The first 10 rows are patterns. Each new row is the sum of 3 different patterns, raised or lowered, with some noise. Before adding, each is slid sideways (what falls off one end comes back at the other) and multiplied by a number that may be negative. Names go in the order of the patterns.
(in the rows, 128 means zero)
Known rows, each followed by the names of its patterns:
[125 136 124 121 122 132 145 112 135 144 129 139 136 148 112 141 132 114
 131 123 123 139 130 120 135 128 136 172 136 135 133 106 133] -> (0)
[122 128 127 107 130 109 114 138 130 132 122 121 126 126 121 110 141 136
 141 119 155 114 122 136 138 131  84 140 161 109 118 135 129] -> (6)
[144 152 127 141 103 129 121 150 130 123 127 150 126 122 137 118 144 122
 127 129 124 169 138 130 121 129 133 139 126 107 134 130 137] -> (3)
[128 126 112 128 119 147 127 140 167 128  95 149 116 126 127 118 130 146
 127 166 127 121 139 120 121 129 117 127 110 137 131 136 172] -> (1)
[124 119 118 115 126 134 133 142 126 114 115 132 130 121 116 115  84 172
 145 116 118  96 108 112 142 139 133 123 130 131 139 112 126] -> (8)
[128 129 151 110 135 135 160 125 137 121 120 125 116 138 105 133 116  94
 131 126 134 138 144 168 142 124 129 126  98 135 119 119 140] -> (4)
[104 130 134 133 128 114 124 139 154 119 120 126 131 140 129 107 153 113
 126 130 120 153 126 140 130 125 122 117 121 131 140 156 138] -> (7)
[ 92 133 127 104 125 124 126 120 135 153 131 161 145 155 134 118 122 136
 118 120 110 152 132 108 142 126 127 136 134 125 130  99 140] -> (2)
[120 135 125 119 112 120 103 126 106 129 118 135 109 139 169 153 141  99
 153 113 124 120  88 117  84 140 125 102 138 103 134 133 122] -> (9)
[115  84 143 125 130 123 143 129 133 128 145 114 139 131  99 125 123 127
 152 131 122 127 106 130 110 126 138 125 132 123 104 115 140] -> (5)

New rows, each followed by the names of its patterns:
[152 160 147 156 155 145 159 163 162 155 152 144 135 165 156 162 190 161
 152 125 157 143 172 169 171 179 155 162 159 151 164 154 142] -> (1) (4) (5)
[120 109 128 110 142  85 104 110 125 111 125 141 135 120  87 138 103 111
 107  97 106  88 114 121  88 124  96 106 111 110 114 122 113] -> (8) (2) (9)
[142 103 106  85  93  93 172 122 122 113 136 138 136  85 155  96 118 117
  85 143 124 139 151 120 101  98 108 131 118 137 125  55 171] -> (8) (7) (5)
[116 112 132 125 102 105 127 176 116 110 141 143  96 131 124 132 111 120
 106 133 155 116 127  85 128 106 100 109 143 166 146 109 204] -> (6) (1) (4)
[147 120 124 110 113 128 128 132 118 148 132 127 115 103 158 136 140 115
 132  78 161 145 128 132  93 127 120 133 136 143 127 120 131] -> (6) (8) (7)
[ 76 113 103  94 149 111 121 132 123 133 135 100 107 151 139 100 128 112
 104  96 128 113 104 135 108  96 125 124 127 138 124 153 126] -> (0) (3) (4)
[104 116 122  99 153  52  91 125 104 143 123 124 108 112 124 109 120 119
 116 103 142 100 110 134 132 119  83 111 137 101 134 128 117] -> (6) (8) (4)
[130 153 136 136 118 155 135 143 139 132 119 145 115 123 113 124 140 118
 140 156 131 155 150 147 142 128 114 134 121 140 108 144 129] -> (4) (7) (2)
[104 102  86 112  92 123 125  98 127 147 107 121  95 108 100  99 109 115
 106 121  91 106 147 110 129 102  90 123 127 106 122 110 120] -> (7) (2) (5)
[113 143  92 118 155  86 130 122 149 104 125 103 108 104 133 131  95 142
  97  87 115 101 115 123 119 134 118  92 116 121  83 116  96] -> (1) (4) (2)
[124  68 140 133 136 100 138 141 118 111 139  96 119 114  85 110 114 133
 110 148 134 131 157 139 131 134 119 103 153 111 136 107 169] -> (6) (3) (2)
[120  90 121 127 135 135 118 100 115 150 113  95 148 120 140 104 140 117
 107 124 127 114 128 142 102 131 133 122 141 120  92 128 117] -> (4) (7) (5)
[148 150 142 140 151 148 141 165 127 153 153 139 146 146 159 164 150 136
 133 132 136 137 141 173 139 161 146 141 145 125 145 135 139] -> (6) (4) (5)
[130 134 144 139 138 137 134 146 120 143 168 135 162 143 109 133 133 129
 146 140 139 126 155 158 136 149 126 163 135 137 142 120 117] -> (0) (2) (5)
[152 132 105 127  99 193 129 100 160 127 134 119 141 136 156 156 138 133
 145 104 115 119 162 127 152 128 158 195 150 134 107 145 106] -> (6) (1) (9)
[137 144 147 164 138 146 139 153 144 162 137 142 163 165 174 163 141 140
 178 134 171 152 144 154 119 161 144 144 172 153 156 165 170] -> (7) (9) (5)
[133 129 150 143 122 158 136 133 127 122 139 144 139 160 135  98 194 138
 122 137 113 124  92 161 166 138 161 144 139 133 127 132 138] -> (6) (1) (8)
[111 112 137 134 114 157 101 120 110 112 130 125 132 107  79 119 101  99
 101 109 108 109 131 110 149 134 102  89 135 106 120  92 120] -> (3) (2) (5)
[ 97  89 114 102  72  78 141 100 105 123 123  78 122 114  89  96  72 115
  73 114  87  89 102 106 142  82 113 132  90 140 113 131 106] -> (0) (3) (2)
[151 119  94 124 129 112 124 108 129 129 147 117 109 112 124 122 131  96
 100  94 118 134  96 136 113 118 145 117 154 102 119 126 116] -> (3) (7) (9)
[119 116 101  64 149 145  78 102 120 129 125 105  97 103 127 104 104 116
 114 144  88 118 118 110 114  72 137 111 128 117 148 115 120] -> (0) (6) (7)
[136 125 109 122  94 130 110 122 123 109 113 130 107 121 132 147 123 139
 120 127 128 106 107 121 118 113  98 142 123 116 133 134 132] -> (4) (2) (5)
[180 147 160 171 146 130 122 142 126 116 131 106 126 122 158 166 159 127
 164 135 150 104 115 163 112 146 139 122 150 139 170 138 115] -> (8) (2) (9)
[174 176 159 170 159 181 136 178 184 167 161 166 165 168 163 175 219 131
 198 158 179 204 178 182 133 163 160 153 164 137 140 154 180] -> (3) (8) (2)
[ 92 152 112 131 131 158 155 142 167  72 123 144 102 180 115 122 110 139
 123 139 137 130 154 141 128 147 125 148 103 159 103  79 108] -> (0) (4) (9)
[140 122 156 146 139 139 114 136 135  98 134 111 144 128 127 127 137 135
 121 109 134 112 121 140 147 110 128 137 137 140 176  91 130] -> (0) (8) (2)
[101 128 103  77 110 114 117 109 133 119 120 137 102  96 106 113 124  71
 126  78 130 100 134 125 122 148 124 128 117 132 128 117 114] -> (3) (4) (5)
[ 97  83  55  95  62 124 102  92 116  94 113 105  82  85 134 100  86  89
  94  90  98  89  81 103 124  92 115 133 120 127  71 131  96] -> (0) (7) (9)
[140 133 139 129 121 120 123 132 154 112 135 124 127 165 135 121 148 118
 130 121 118 138 115 129 134  91 119 153 124 101 146 119 135] -> (3) (4) (5)
[ 92  95 103 107  70 128 102 109  97  64  89  85 100 128 105  88 109 123
  86  78  95 109 110  93  87  90 107  88  71  99 100 107 112] -> (0) (6) (7)
[116 120 122 112  97 113 132 117 132 124 114 128 119 105 119  95 122 140
 111 110 121 142 100 126 127 110 102 110 114 109  91 142 115] -> (6) (1) (5)
[120 129 114 123  92 128 125  69 103  90 114 111 118 101 113  83 119 137
 142 139  86 140  95  92  96  82  88  43 144 117  88 135  98] -> (6) (9) (5)
[134 139 147 123 150 146 122 135 135 158 104 147 151 130 156 137 155 144
 140 139 126 152 144 164 144 139 135 133 134 148 147 146 136] -> (0) (7) (9)
[135  76 120 111  87 130 109 139 106 115 144 109 120  86 102 126 122 102
  96 103 129  99 130  95 120 105  82  97 119  92  97  98 118] -> (3) (4) (9)
[103 157 114 164 126 129 152 124 154 129 142 148 105 131  99 121  73  83
 128 138 131 144 164 132 109 127 136 114 127 104 139 116 125] -> (8) (4) (2)
[147 144 143 155 142 155 154 156 149 150 142 163 150 136 178 160 135 140
 168 149 172 151 154 141 149 169 146 144 149 157 166 152 152] -> (0) (9) (5)
[157 107 106 123 103 127 117 138 143 145 125 120 149 153 118 118 147 148
 129 131 139 127 118 132 144 117 147 131 121 137 156 135 137] -> (1) (2) (5)
[ 89  96 104 117 124 125 126 143 109 100 113 109 104  48  92 102 123 149
 145 109  97 109 113  95 108  93 121  92 102  95 100 156  82] -> (0) (1) (5)
[168 160 144 163 159 156 184 142 195 165 148 155 173 144 126 139 137 189
 155 147 135 162 183 194 191 131 168 161 152 180 131 177 165] -> (3) (7) (9)
[133 156 157 175 131 165 163 135 144 149 147 140 156 123 121 132 150 158
 157 184 193 178 160 165 164 118 156 144 116 160 147 173 176] -> (1) (4) (2)
[102 118  99 106  90 110 101  75  96 127  86  99 104 111  97  73  72 115
  78  73 119  96 105 122 104 127  94 122 104 102 111  59  95] -> (6) (1) (9)
[101 107 133 128 159 151 158 162 134 145 123 141 125 152 123 133 130 117
 149 145  81 162 141 163 134 157 136 160 139 145 138 114 146] -> (0) (4) (5)
[157 143 182 146 174 170 139 146 152 160 177 190 152 170 192 121 152 138
 164 120 156 150 149 145 147 182 152 143 175 167 160 128 164] -> (0) (6) (5)
[156 162 179 188 207 175 172 148 165 158 180 169 177 216 175 131 185 158
 174 186 191 135 178 195 197 186 172 189 143 153 162 161 156] -> (1) (8) (5)
[137 127 121 146 149 122 128 123  96 164 155 116 132 117 130 126 143 159
 142 145 158 131 159 114 130 127 105 130 128 140 145 157 144] -> (8) (4) (7)
[147 156 108 154 127 128 117 101 110 106 150 135 119 141 112 148 140 137
 121 135 109 131 133 125 119 122 115 121 136 140 108 144 182] -> (1) (8) (9)
[117 152 104 152 147 127 150 124 130 151 124 136 127 154 132 140 132 126
 152 121 148 135 158 145 155 168 162 148 113 142 107 138 137] -> (3) (4) (9)
[133 147 127 198 127 152 159 124 137 129 139 169 156 176 170 143 184 130
 132 149 129 144 147 167 144 172 238 133 139 123 157 129 157] -> (1) (8) (5)
[151 149 158 156 185 170 125 190 152 153 167 151 193 138 179 162 149 171
 145 147 161 170 173 178 137 170 207 168 150 156 135 169 178] -> (0) (1) (7)
[127 110  96  99  81  87  86  85  97 105  84 152  95  71 132 129  86 125
  92 123 114 110 104 131 111  99  92 131 106  97 110  72 111] -> (6) (1) (2)
[136 112 150 100 138 129 111 100 126  87 123 104  90  93 119 113 135 118
 132 123 111 136 106 119 144  70 144 131  97  95  57  99 104] -> (3) (8) (4)
[ 92  77 120  98 112 115 108 123 104  95 100  91  88 115 112  86  99  98
 111 106 126  74  86 117 103 144 105  91  97  89  95  92 102] -> (6) (8) (4)
[ 99  56 111  94  76  91  95 108 115 108  89 105  99  97 100  89  75  99
  71  91  86 105  89  96 142 131 102  44 123 138  77  71  77] -> (6) (1) (9)
[153 133 118 108 124 138 137 139 133 135 142 132 133 145 131 133 129 125
 122 117 135 115 134 154 131 137 129 131 133 140 148 114 136] -> (3) (4) (5)
[118 136 123  75 123 150  91 119 121 109 101 116 102 131  97 139 101 129
 131 128 140 127 131  94 105  98  94 103  81 103 119 121 105] -> (6) (2) (9)
